The rows come from 4 hidden closed curves, with some noise, and rows from the same curve form a group. Each curve winds through 6 dimensions. The rows are also pushed far along 4 directions, which tell nothing about the answers.
In the rows, 128 means zero.
Known rows, each followed by its group:
[122 109 128 112 101 131 124 123 125 120 127 130 122 132 133 108 155 138
 125 153 123 154 130]  K_345
[159 110 111 126 136 114 136 132 126 111 132  94 114 103 154 115 118 115
 131 139 127 149 125]  K_982
[129 116 151 126  98 114 135  93 110 140 151 110 142 137 114 113 130 119
 123 115 110 117 126]  K_982
[130  83 140  94 135 137 116  94 112 122 106 107 133 109  86 106 131 109
 152 113 133 124 164]  K_234
[ 97 131 157 134 135 141 131 116 131 112 142 139 122 113 101 134 118 139
 137 106 122 128 145]  K_982
[137 101 138 132 163 104 160 133 115 143 113  94 126 104 120 110 126 128
 159 102 144 121 125]  K_843
[114 158 113 144 160 144 126 170 168 110 166 143 113 123 162 145 100 157
 143 159 119 148 122]  K_345
[117 125 140 162 129 140 122 125 130 126 131 126 117 130 105 117 146 109
 138 121 128 100 115]  K_234
[ 93  88 131  77 169 114 142  80  75 144  92 118 172 113  77  96 113  90
 152 100 127  88 150]  K_345
[114 124 129 128 131 130 129 133 126 106 107 138 115 132 129 115 146 126
 109 132 122 146 129]  K_982
[157 179 124 145 126 138 116 178 184 136 147 138 136 178 195 153 114 157
  98 154 108 158 111]  K_234
[155 127 111 138 132 138 110 139 143 110 126 122 119 113 157 147 120 117
 129 152 133 139 124]  K_982
[113 109 141 105 106  93 141 120  90 151  95 151 137 142 123 123 169 153
 113 131 139 140 118]  K_345
[164 101 117 117 181 112 140 163 134 108 126  97  76  54 150 138  99 163
 179 128 159 177 150]  K_843
[133 149 138 136 108 141 103 102 125  98 140 135 117 133 123 136 119 105
  92 124 106 129 131]  K_234
[118 160 149 125  63 139 111 103 141  90 164 147  77 148  83 123 144 148
  73 105 109 157 157]  K_234
[148 110 108 121 107 146 117 141 145  96 147 119  83  91 143 127 135 149
 145 159 141 174 145]  K_345
[126 115 140 117  92 146 118  90 116 111 118 123 130 127  97 110 146 104
 109 120 127 125 143]  K_982
[139  86 112  67  48  72 142  77  72 149 125 119 112 128  69 106 171 138
 106 113 148 133 152]  K_843
[132 130 122 136 126 143 138 116 143 120 136 108 126 115  83 115 127 105
 136 116 153  96 135]  K_843
[128 177 131 160 112 139 131 118 143 132 136 134 164 164 122 137 125  94
  88 129 128  81  97]  K_982
[117  99 136 118 104 106 146  88 104 145 149 106 151 132  94 101 141 109
 138 123 122 101 126]  K_843
[137 157 117 170 145 118 121 162 135 153 124 146 147 158 175 153 131 120
 120 152 124 102  76]  K_234
[101 144 140 133 155 111 129 130 107 169  94 152 182 191 144 118 135 106
 104 121  98  92  94]  K_345
[128  86 135 112 141  92 159 110  95 156 134  93 146 113 124  99 125 124
 162 118 123 119 124]  K_982
[161 162 140 193 166 131 133 194 169 145 113 122 125 155 196 144 128 138
 124 133 129 132  82]  K_843
[111 114 144 103 151 113 151  99 101 126 104 116 134 111  71 105 126 115
 131  91 146 106 148]  K_843
[102 132 160 160 146 199 131 101 152  88 131 126 133  64  72 154  96 106
 161  85 159  93 161]  K_843
[117  82 135 106  93 127 118 101 110 119 139 123 114 117 111 107 153 134
 142 136 113 151 148]  K_982
[122 136 151 127 111 168 131 101 156 103 147 111 129 119  81 113 118 115
 125 104 133 120 159]  K_234
[157  65 110  97 154  75 141 155 105 196  94  98 166 151 177 104 151 139
 174 159 129 134 104]  K_234
[147 140 128 125 110 134 123 112 125 101 140 117 112 116 138 126 115 116
 101 127 118 146 134]  K_234
[108 112 138 130 128 144 119 132 133 136 112 141 152 147 136 117 151 127
 140 149 119 126 120]  K_345
[110 154 140 129  94 120 141 108 129 128 172 136 126 139 101 129 123 141
 110 115 121 119 131]  K_982
[139  82 125 163 199 119 127 154 107 149  84 102 133 107 162 109 137  95
 182 137 132 104  92]  K_234
[126  80 126 134 129 118 138 120 111 158 123 105 162 129 146 107 145 109
 164 143 117 110 107]  K_843
[103 123 137 126 147 119 139 125 121 131 135 134 136 118 121 133 116 137
 143 120 122 124 130]  K_843
[126 147 149 154 105 143 111 128 137 120 135 143 109 146 130 140 134 132
 106 108 108 135 130]  K_345
[124 183 136 196 187 169 146 168 183 106 162 119 130  99 151 156  76 121
 153 121 140 102 105]  K_234
[136 172 144 140 100 143 130 139 143 143 138 140 124 158 134 131 132 147
  98 113 127 129 121]  K_982
[114 122 114  90 147 114 131 120 105 129 113 133 136 134 126 108 120 123
 119 131 116 135 137]  K_345
[143 178 117 165 151 146 111 176 155 133  99 154 133 161 180 152 129 125
  99 148 132 123  90]  K_345
[161  46 116  79 155 101 129 139 108 125 111  80  88  84 145  89 132 149
 183 135 126 191 165]  K_234
[ 99  65 125  69 174  86 164  99  66 156  93 106 167 107 106  77 130 114
 167 126 130 116 135]  K_345
[124 161 135  94  60 101 140  89  99 129 138 146 120 153  85 124 141 141
  61 102 131 132 140]  K_982
[128 158 122 134  84 122 129 118 132 118 166 135 121 151 130 123 135 130
  91 143 114 131 114]  K_345
[106 103 165 108  89 129 141  60  87 108 129 122 116  92  44 114 138 118
 121  73 140 116 165]  K_345
[139 126 115 142 169 141 122 139 142 136 127 118 156 109 144 149 100 109
 167 145 143  97 116]  K_234
[127 119  99  95 111 140 138 132 141  70 161 119  51  65 103 111 122 165
 136 134 148 190 177]  K_982
[127  97 146 110 135 125 127 112 111 106 135 116 115  89 136 124 117 140
 148 129 117 164 148]  K_843
[136 140 145 170 160 130 142 142 151 144 139  99 157 154 143 107 124 101
 138 134 117  93  90]  K_843
[132 151 143 132 115 114 124 113 134 128 157 129 137 148 120 131 125 126
 108 139 120 117 115]  K_843

New rows. What belongs after each?
[123 113 112 106 138 100 117 131 100 162 108 143 148 150 142 134 133 128
 132 136 115 119 120]  K_345
[117  99 139 126  93 132 122  92 108 139 131 127 161 131 120 125 146 109
 138 135 118 110 124]  K_843
[130  86 141 143 229 131 145 165 144 163  98  92 165 111 150 116 107 122
 213 124 137 104 120]  K_234
[120 130 157 117 121 101 149 118 116 188  97 127 198 200 127 107 153 121
 104 113 118  96 103]  K_234
[147 120 126 131 137 129 110 122 119 107 125 116 112 113 150 127 116 109
 126 135 112 143 128]  K_234
[120 188 141 120  74 158 127 113 179 100 186 144 117 142  88 150 107 158
  90 115 131 139 162]  K_234
[126 132 129 147 147 128 121 158 146 149 120 140 129 148 132 137 141 143
 145 134 137 116 116]  K_234
[131 174 132 155  90 155 119 111 140  93 150 138 110 129 117 140 123 111
  81 122 127 120 123]  K_234
[120 162 119 113  96 138 109  98 134  71 183 152  72  81  81 169  95 149
 110 118 138 147 171]  K_234
[141 119 112 162 150 157 100 181 173 111 147 130 102 114 190 148 125 149
 168 175 118 163 119]  K_982
[ 82 147 167 138  86 149 127  73 122 124 155 144 160 164  69 115 137 102
  99 103 100  86 132]  K_345
[125 141 130 180 197 127 134 197 154 160 114 134 157 157 212 141 119 136
 156 153 108 122  74]  K_843
[116 142 135 141 151 154 117 138 150 113 126 141 110 109  98 147 116 135
 144 114 149 116 145]  K_234
[114 107 112 106 126 113 140 111 121 124 159 111 127 119 103 102 125 124
 148 140 122 123 139]  K_843
[127 134 119 136  87 133 129 118 133 132 144 136 123 123 101 150 138 134
 125 120 146 111 134]  K_843
[104 100 138  85  32 105 131  65  69 141 106 153 133 148  73 119 181 130
  80  95 125 130 152]  K_843
[116  94 137  91  71 117 129  79  89 131 113 129 139 134  90  99 170 119
 111 132 131 127 139]  K_345
[123 151 135 156  81 175 109 112 159 100 157 137 125 137 117 137 133 112
 106 134 121 120 131]  K_843
[107 154 146 122 107 117 133  92 112 108 152 142 117 121  85 140 114 131
  97  98 123 121 142]  K_234
[126 106 148 118 169 112 155 139 124 168  98 108 168 142 130 108 127 131
 156 111 134 113 122]  K_234
[143 107 138 108 112 123 133 124 131 117 132 104 102 124 121  99 137 143
 127 119 121 164 152]  K_234
[115  85 136  84 125 118 134  74 101 147 128 110 169 111  66 116 121 108
 163 115 143  90 157]  K_234
[135 113 132 139 120 147 110 132 151 121 143 117 111 132 117 116 139 126
 146 136 123 131 138]  K_234
[116 102 130  76  74 104 107  97  83 138  98 164 118 146 102 129 166 147
 100 121 122 153 155]  K_345
[ 99 171 120 108  63 130 117 105 130  90 146 177  98 147  83 143 150 148
  60 130 129 145 148]  K_982
[103 160 109 149 134 162 127 140 162 117 147 147 130 123 103 150 114 124
 136 129 145  97 133]  K_843
[140 146 141 142 100 133 127 135 136 120 116 135 108 143 132 133 147 137
  94 112 129 145 126]  K_843
[145 129 104  83  94 100 120 124  98 116 110 147  89 119 126 134 143 153
  91 133 141 171 147]  K_345
[127 117 156 131 128 130 134 122 129 134 116 113 133 150 118  99 143 121
 123 108 114 127 128]  K_234
[157 125 108 125 107 126 122 125 128 105 151 108 102 106 153 126 118 124
 121 147 125 155 130]  K_234
[123 128 105 139 189 144 130 164 149 135 124 124 152 121 166 128 109 119
 168 166 133 115 107]  K_345
[146  98 109  80  92  98 119 143 109 115 120 129  78 133 168  98 161 170
 106 157 105 216 146]  K_345
[ 95 100 123 109 101 138 141  96 106 127 115 134 131 112  79 114 145 119
 133 101 137 114 155]  K_843
[126 144 136 143 125 104 151 128 116 150 133 126 146 147 140 124 131 126
 112 121 122 112  99]  K_234
[133 162 128 131  86  76 132 142 106 160 127 159 129 193 165 135 161 152
  64 139 105 142  85]  K_345
[ 89 111 114  88  78 134 145  69 107 108 151 131 114  92  23 118 132 122
 131  91 154 104 181]  K_843
[ 95 136 178 143  95 145 126  83 115 123 135 147 161 144 103 135 134 113
 105 103 105 106 126]  K_843
[120 154 148 225 252 170 136 209 190 146 118 118 169 130 205 153  87 113
 194 140 123  89  70]  K_982
[113 144 126 122 150 130 147 130 126 119 122 132 138 123 125 116 122 125
 121 136 139 122 120]  K_345
[137 210 153 186  84 129 121 155 164 140 138 161 128 213 151 151 154 139
  46 121 109 120  84]  K_843
[121 165 154 123 102 129 132 100 130 158 117 141 200 191 117 132 130 106
  80 115 117  87 111]  K_234
[142 140 101 110 103 126 123 129 142 111 144 125  96 128 106 120 136 135
 109 140 143 141 145]  K_843
[180 140 128 151 108  86 121 175 140 152 134 116 111 187 216 116 158 151
  92 168  95 175  78]  K_843
[161  93 112  97 129  66 116 164 111 191  98 125 148 190 199 117 161 155
 128 166 102 162 102]  K_234
[118 105 108 115 136 110 137 128 122 141 145 114 140 133 132 105 131 123
 149 152 116 123 120]  K_843
[118 127 159 144 136 117 149 111 117 143 127 120 149 124 102 131 125 121
 135  96 137  97 121]  K_843
[ 91 181 169 175  87 187 112  98 148 117 122 174 165 160  88 164 136 102
  84  95 128  76 122]  K_843
[ 91  86 166  97 105 120 140  55  78 128 125 119 143 112  50  99 136 106
 135  78 117 104 161]  K_345
[150 127 136 149 136 139 122 128 138 138 113 115 149 129 130 135 132 106
 138 134 148 100 110]  K_843
[120 102 137 101 138 113 132 121 121 140 128 122 127 123  97 122 129 146
 154 115 134 133 153]  K_234
[106  88 122 110 119 156 134  90 122 104 142 107 128  87  82 101 124 103
 161 123 133 117 161]  K_843
[104 101 135 124 108 142 136  95 107 136 116 134 148 101  87 139 136 117
 149 102 148  99 144]  K_843
[122 102 124  97 115 112 147 113 113 139 128 121 118 103  79 119 139 150
 151 113 160 125 154]  K_234
[132 129 126 131 128 113 122 181 137 135 115 153 103 149 191 133 156 180
 119 160 117 187 111]  K_345
[176 126 133 151 120 128  99 174 149 143 130 123 105 150 216 140 135 155
 130 152 101 178 108]  K_982
[ 91 133 160 146  89 162 124  96 135 139 141 140 160 162  88 109 153 108
 121 120 114  87 121]  K_982
[120 162 152 152  78 158 114 114 141 112 126 159 124 147 114 152 145 129
  82 106 128 126 131]  K_843
[161 102 107 110 100  88 133 127  99 155 108 108 139 154 163 103 159 116
 107 152 121 140 103]  K_982
[141 125 113 117 111 125 126 124 129 128 121 117 121 143 113 105 148 115
 114 137 135 125 129]  K_843
[105 181 146 139  64 139 115  98 136 118 164 155 137 193 109 121 141 116
  54 123  84 116 119]  K_345
[133 156 157 145  93 156 123 119 141 149 143 131 141 157 121 126 133 131
 114 110 124 111 122]  K_982
[115 155 115 128 149 139 108 143 140 130 128 151 137 155 145 139 111 124
 118 137 107 120 125]  K_345
[145 143 120 114 116 102 144 138 115 143 122 127 120 140 143 123 131 146
 105 123 133 143 119]  K_982
